The rows of a group lie close to one hidden flat surface of 14 dimensions, which may be shifted away from zero. Surfaces can cross.
In the rows, 128 means zero.
Known rows, each followed by its group:
[101 108  99 110 134 107 158 138 118 138 136 160  92 133  85 118 149 114
 126 145 108 129] => Q_417
[171 145 179 106 173 111 121 128 105 103 184  92 117 125 138 117 150 122
 121 136  99 150] => Q_290
[ 78 156 100 109 128 151 110 100  98 111 118 122 142 162 133  98 156  81
 142 176 104 131] => Q_867
[ 75 146 100 162 112 143 104 131  96 105  65 190 154 154 131 126 110  79
 118 168  90 174] => Q_67
[210 140 159 183 122 116 140 109 150 105  84  98 119 117 160 115 142 143
 141  68 113 171] => Q_417
[104 123 123 135 180 111 156 148 156 168 115 188 102 136 116 114  98  93
 138 130 157  92] => Q_67
[196 144 153 118 161 137  91 155 120 137 103 147 113 119  92 177 145  80
 125 104 148 124] => Q_417
[154  93 100 138 106 112 102 113 124 178 101 148 114 137 135 106 153  95
 152 130 117 112] => Q_290
[101 185 140 209 177 189  96 155 156 117  95 167 138 134 126 142 116 133
  91 111 113 129] => Q_417
[155 143 116 115 134 155 149 129 134 144 166  93 108 129  95 158 154 110
 163 100 165  91] => Q_867
[129 167 181  82 156 112 131 119 106 111 157 130 189 143 179 143 144 104
 150 162 152 103] => Q_67
[ 88 111  87  97 154 112 101 127 162 145 112  72 100 138 105  88 148 132
  70 147 131  58] => Q_867
[143 137 138  78 107 143 129 109 138 123 125  98 144 110 114 148 114 101
 156 121 197 109] => Q_67
[163 156 106 119 102 141 124 104  80  98 120  88 155 169 130 153 157 104
 153 125 133 148] => Q_417
[137 164 108 130 130 154 175 140 152 115 114 102 113 117 156 171 150 138
 125 104 115  67] => Q_290
[148 138 142 118 117 153 127 104 141 125  90  88 148 111 125 147 142 135
 123  95 183 105] => Q_417
[185 160 119 168 151 140  83 159 115 148 145  84 125 169 185 135 130 124
 166  83 114 121] => Q_67
[109  92  56 123 148 133 109 112 118 146  98  98 147 106 133 127 116  78
 137 136 137 145] => Q_867
[135 119 112 124 144 114 160 112 142 106 143 124 134 133  84 122 161 140
 136 113 150 146] => Q_867
[155 108 126 131 108 116 162 112 165 114 159 163 110 101 143 117 121 160
 146 130  87 161] => Q_67
[144 111  74 141  75 147 111 165 130 144 103 151  85 132  57 175 113 124
 137  96 142 133] => Q_417
[109 106 159 114 186  92 155 170 148 169 149  87  95  79 180 110 127 145
 109 110 115  80] => Q_290
[ 58 173 129 168 178 114 119 172  78 110 127  99 161 196 132 107 103 107
 116 131 140 151] => Q_67
[ 63 144 153 171 175  91 106 148 125 148  43 149 145 129 130  88  72  17
 123 137 169 157] => Q_67
[158 105  33 135 112 162  57 103 133 160  72 150 121 176 101 110 118 111
 134 130 143 117] => Q_867
[118 108  89  97 130 132 144 101  78 148 122 106 135 153 133 120 207 130
 144 139 117 101] => Q_290
[129 109 109 110 130 137 121 164 107 163 106  78 131 111 100 167 147 118
 140  73 191 101] => Q_867
[150 107 119 140 134  97 131 157 150 137  55 157 144 103  83 167  77  83
 150  77 221 164] => Q_867
[185 103 140 114 161 157  36 119 136 179 107 107 111  84 180 115 104 119
  97 134 110  91] => Q_290
[ 96 140  86 124 119 138 119 168  90 140 155  61 133 155 142 149 129 129
 143 114 127 106] => Q_290
[ 57 181  70 117  85 184 159 120 124 128 117 149 124 184 149 136 126 109
 166 153 118  64] => Q_867
[123 127  82 125 127 180  90 150  95 148  88  68 134 108 149 176 130 126
 102 111 124  95] => Q_417
[154 103 104 163 175 112 132 163 107 166 109 138 112 114 152 136 125  97
 144  97 113 149] => Q_867
[117 143 140  89 225 181 137  91 100 119  91 131 164 107 199 117 150 123
  97 158 103 105] => Q_290
[ 82 107 157 137  78 120 120 131 103 142  91 131 163  85 104 143 149  89
 159 114 163 165] => Q_290
[165 138 177  76 164 114 137  86 144 102 126 152 151 115 176  97 123 127
 145 147 134 142] => Q_290
[206 135 105 109  99 133 110 125 128  90 154 112 133 162 129 160 111 183
 126 115 122 138] => Q_67
[148  92 134 132 117 135  69 116 110 155 124 151 111 119 104 106 123 126
 112 145 113 145] => Q_290
[161 117 101 103 113  84 167 147  93 129 100 121 137 153 186 140 154 135
 178  98 109 130] => Q_290
[123 131 129  94 140 126  61 134 101 158 134 105 105 163 106  97 134 100
 119 147 137 107] => Q_290
[117 150 194 162 128 114 111 143 166 143 147 159 111 122  99 102 128 109
 149 109 149 134] => Q_867
[ 96 162 159 178 149 141 140 141 147 132 158 155 103 141 107  87 112  99
 177 105 134 165] => Q_67
[142 132 126 158 118 138 136 177 139 139 100 188 131  97 129 206 105 117
 124 107 130 117] => Q_67
[132 121 114 135 121  92 110 123 163 141  67 157 141 165 148  97 156 151
 130 110 138  96] => Q_867
[147 168 138 152 124 150  74 130 104 129 128 126 130 183 125 114 165 111
 145 116 111 123] => Q_867
[142 149 124 171 195  90 176 148  87 115 111 144 163 139 211 164 190 107
 107 138  52 115] => Q_67
[128 156 140 191 123 128  89 135 166 147 101 178 142 134 141 122 142  80
 156 114 123 125] => Q_417
[169 124 112 139  97 143 151 141 143  83 167 140 120 148  87 159 119 229
 120  95 124 164] => Q_417
[102 155 115 156 141 105 157 112 199 106 117 146 139 140  98 116 122  97
 133 127 162 121] => Q_867
[191  75 101 108 157 122 144  91  66 148 154 100 123 104 128 140 198 115
 141 130  96 152] => Q_290
[124 117 144 157 144 104 131 148  66 121 104 127 180 147 156 124 132 136
 152  99 140 195] => Q_417
[127 150 191 103 202 171  97 128 130 118  89 164 158 115  92 144 156 143
  86 116 180 117] => Q_417
[154 122 144 104 138 131 146 146  87 107 169 101 132 131 119 141 111 150
 165  95 145 189] => Q_67
[178 161  77 153 138 141 138 108  63  81  92 172 182 169 182 172 170  86
 154 146  56 180] => Q_67
[ 98  78 143 125 113 110 173  86 130 135  66 144 173  75 170 106 191 138
 156 111 132 154] => Q_417
[100 121 116 131 184 162 139 108 156 138 110 176 162 109 203 105  79 154
 119 151 123 113] => Q_290
[ 75 115 123 174  42 108 121 185 104 124 163  95 129 120 133 153 111 164
 130 116  93 162] => Q_417
[165 114 132 111 205 142 101 115 123 186 164  67 133 109 118 128 137  74
 154 108 213  87] => Q_290
[114 121 136 139 173  87 167 135 137 147  95 171 111 128 127 103 148  89
 138 121 128 124] => Q_867
[111  83 125 109 187  83 181 136  68 168  45 194 156 110 142 134 184  72
 158 114 154 145] => Q_67
[105 128 155 104  93 117 113 141 146 119 163  95 121 133 136 113 161 193
 118 123 111 100] => Q_867
[ 76  91 125 130 153 126  83 178 111 175 127 113 156 123 167 121  87 175
 104 116 151 114] => Q_417
[108 120  67 119 106 156  67 159 153 171 131 174 145  93 142 188  61  54
 145 167 143  91] => Q_417
[152 133 111 121 175 134 146  69 136 135 164 147 135 165 101  94 169  98
 158 154 155 111] => Q_290
[143 135 113 127 103 143 135 141 106  95 122 140 126 146  85 160 110 143
 126 117 134 167] => Q_67
[113 120 125  70  89 132  92 121  94  98  96 182 189 123 143 155  67 108
 134 186 144 159] => Q_67
[174 102 107  98 157 103 143 121 101 128 140 111 125 165 130 116 198 171
 137 106 116 124] => Q_867
[ 56 135  55 198 103  93 125 168  63 166 107 115 127 227 148  88 160  84
 175 117  97 135] => Q_417

New rows, each followed by its group:
[135 123  86 125 146 143 139 168  89 130 127 126 156 117 125 202  72  94
 141 118 164 151] => Q_417
[135  98 133 190 151 112  89 120 114 179 189 107 138 122 152  94 178 107
 149 126  97 141] => Q_290
[126 130 171 164 200 109 117 149  94 159 156 117 164 121 122 128 124  68
 164 101 183 172] => Q_290
[107 129 113  75 117 137 106 129  88 157 110 168 125 172 144 100  92  93
 188 149 153 119] => Q_867
[115 178  97 178 129 109 144  96 160  77 114 127 158 193 132 102 105 107
 116 151 126 143] => Q_67
[ 95 160 146 129 133 166 108 108 120 133 172 139 132 179 112  60 117 103
 220 118 166 168] => Q_67
[ 80  99 128 124  91  95 107 154  55 140  98 107 179 143 144 120  87 106
 162 122 171 184] => Q_417
[187  81  91  93 138 155  86 155 121 151 109 161 130  62 147 198 111 127
 126 118 109 135] => Q_417
[127 116 126  97  96 154 132  99  69 125  54 166 177 118 132 162 219  93
 169 126 134 143] => Q_67
[165 119 122 141 109 146 100 142  91 129  71  70 123 122 134 153 153 142
 121  72 125 149] => Q_417
[171  98 128 121 130  89  94 173  91 172  60 152 110 139 166 127 115 111
 139 101 116 132] => Q_290
[109 160 157 133 159 134 107 175  62 143 114 123 181 163 142 160 139  98
 161  97 177 128] => Q_67
[129 150  95 119 161 124 115 136 158 147 154 131  99 195 122  95 110 125
 142 131 146  75] => Q_867
[239 115 113  73 168 114 201 126 181 148 149 140 101  36 168 217  78  70
 150 121 155  77] => Q_67
[141 154 170  35 213 133 133 119 111 122 118 113  80 138  81 109 144 107
  73 151 155  79] => Q_290
[117 170 158 124 175 127 131 132 113 110 150 129 142 112 177 129  89  54
 143 161 107 151] => Q_67
[117 120 140 126 177 106 122 116  81 145 115 183 136 175 138  57 150  93
 193 127 123 191] => Q_67
[163 143 145 128  99 124  61 108 168  98 135  61 150  79 177 131 111  78
 142 134 109 156] => Q_867
[123 143 129  63 137 200  90 125 118  94 148  47 169  77 197 164  70 156
 108 144 130 124] => Q_290
[ 99 149 153 148 110 117 178 140 156  74 151 170 144 107 104 161  77 143
 114 144 135 165] => Q_67
[180  81 107 144 103 163  81 114 130 172 121 148  85 101 100 140 142 171
  83 126 100 105] => Q_290
[115 195 163  83 106 102 138 169 123  62  89 150 127 188 175 123  89 156
 139 128 101 127] => Q_290
[129 149 117 102 131 159  74 144  73 144 139 149  93 198  94 108 110 114
 143 145 119 131] => Q_867
[ 85 150 127 131 120 129 156 102 123  84 100 117 119 124  97 114 155  98
  91 161  96 149] => Q_67
[121  47  67 132 169 103 149 158  76 203 152 121 116 137 131 119 157 165
 136 102 130 115] => Q_290
[154 156 101  93 148 152 123 144 150 138 114 117  83 155  96 150  92 127
 110 119 160  60] => Q_290
[181 164 134 115 137  98 137 155 187  81 108 138  62 110 121 144  63 109
  69 145  71 122] => Q_867
[ 92 112 101 116 130 160 143 127  83 134 129 107 102 106  92 144 162  99
 121 135 106 141] => Q_867
[168 116  86 135 138  89 124 105 192 129 110 155  98 163 121  82  82 124
 117 143 130 113] => Q_67
[106 145 159 202 118  86 146  98 141 141  91 191 135 128 140  92 177  29
 167 142  98 155] => Q_290
[ 76  89 134 129 156  82 192  90 137 162  88 154 150 118 141  63 196 103
 180 110 158 130] => Q_67
[137 152 122 127 169 122  97 177  99 117 152  76 119 159 121 143 116 125
 111 109 120 136] => Q_867
[107 162 115  86 129 129 123 126 148 116 109 131 115 190  66 113 130 123
 121 136 185  81] => Q_867
[114  70  94 127 137 127 152 152  61 148 114 187 155 113 169 136 131 144
 186 112  99 202] => Q_67
[106 101 112 125  81  98 143 145  89 111 151 100 132 120 137 136  90 138
 130 140 103 180] => Q_417
[113 140 123 112 138 139 130 149  99  91 160 130 170 147 154 143  75 161
 149 132 136 179] => Q_290
[122 151 123 121 136 112 114 150 144 121  87 134 119 171 103 124 125 121
 113 114 153 100] => Q_867
[ 94 142 152  96 172 146 132 135 104 137 147 131  83 106 124 107 131  75
 123 159  93 123] => Q_67
[136  97  74 147 111 130  58 133 152 156 118 117 139 141 137 106  93 138
 139 118 145 130] => Q_867
[126 121 133 122 132 128 119 129 115 134 137 123 134 128 148 120 136 128
 138 134 114 136] => Q_290
[165 160 120 151 112 145  92 152 171 137 149  92 108 128 167 162 124 148
  99 123  97  54] => Q_67
[108 124 131 150 148 105 119 150 124 154  71 128 114 140 111 111 144  99
 117 104 149 118] => Q_67
[ 84 139  92 130 109 171 160 113 125 106 167  59 108 136 110 102 122 149
 145 121 120 147] => Q_67
[ 70 149 130 133 121 129 127 133  94 136  91 142 154 169 132 111 167 108
 145 133 131 116] => Q_290
[160 147 130  88 166 142 144 146  90 112 107  96 144 108 147 181 100  79
 148 106 161 151] => Q_290
[103 143 165  81 110 141  85  60 143 108 153 102 137 129 161  60 186 136
 116 191  79  96] => Q_290
[127 115 127 121 154 134 181 143 127 111 129 113 123 120  84 148 109 185
 102  98 168 142] => Q_417
[158 136 115  71 151 149 167  93 169 128 164  90  56  74 108 131  97  77
 126 149 124  92] => Q_67
[111 152 157 120 142 117 180 114 115  78 114 195 148 116 115 152 146  95
 112 168 101 160] => Q_67
[112  80 118 110 170 123 140 132 104 178 195 154  78 136  67  83 136 144
 147 131 141 143] => Q_867
[ 97 130 118 166  88 148 123 126 126 136  98 159 170 148 150 136 153 147
 160 111 136 126] => Q_290
[117 126  97 156 111 154  89 177 111 169  98 115 109 132 141 147 112 117
 130 100 117 110] => Q_867
[127  97 156 162 127  98 129 156 157 174 182  92 105  78 120 130 138 120
 139  94 145 117] => Q_290
[ 81 103  84 141 178 126 117 159 110 138 170  90 127 110 118 123  82 104
 123 131 126 172] => Q_867
[ 85  98  92 137 124 125 157 132  93 122  87 130 143 131 112 117 128 125
 148 116 141 185] => Q_67
[138 130 121  54 143 142 111  96 139 115 144 136 142 159 147  97  93 161
 137 156 155 104] => Q_290
[ 59 110 185  96  82 136 104 119 140 131 180 127 162 107 144  73  84 156
 200 127 182 173] => Q_67
[126 105  76 138 118 125 128 111 147 161  93 121 141 143 152 105 131 122
 168 107 155 109] => Q_67
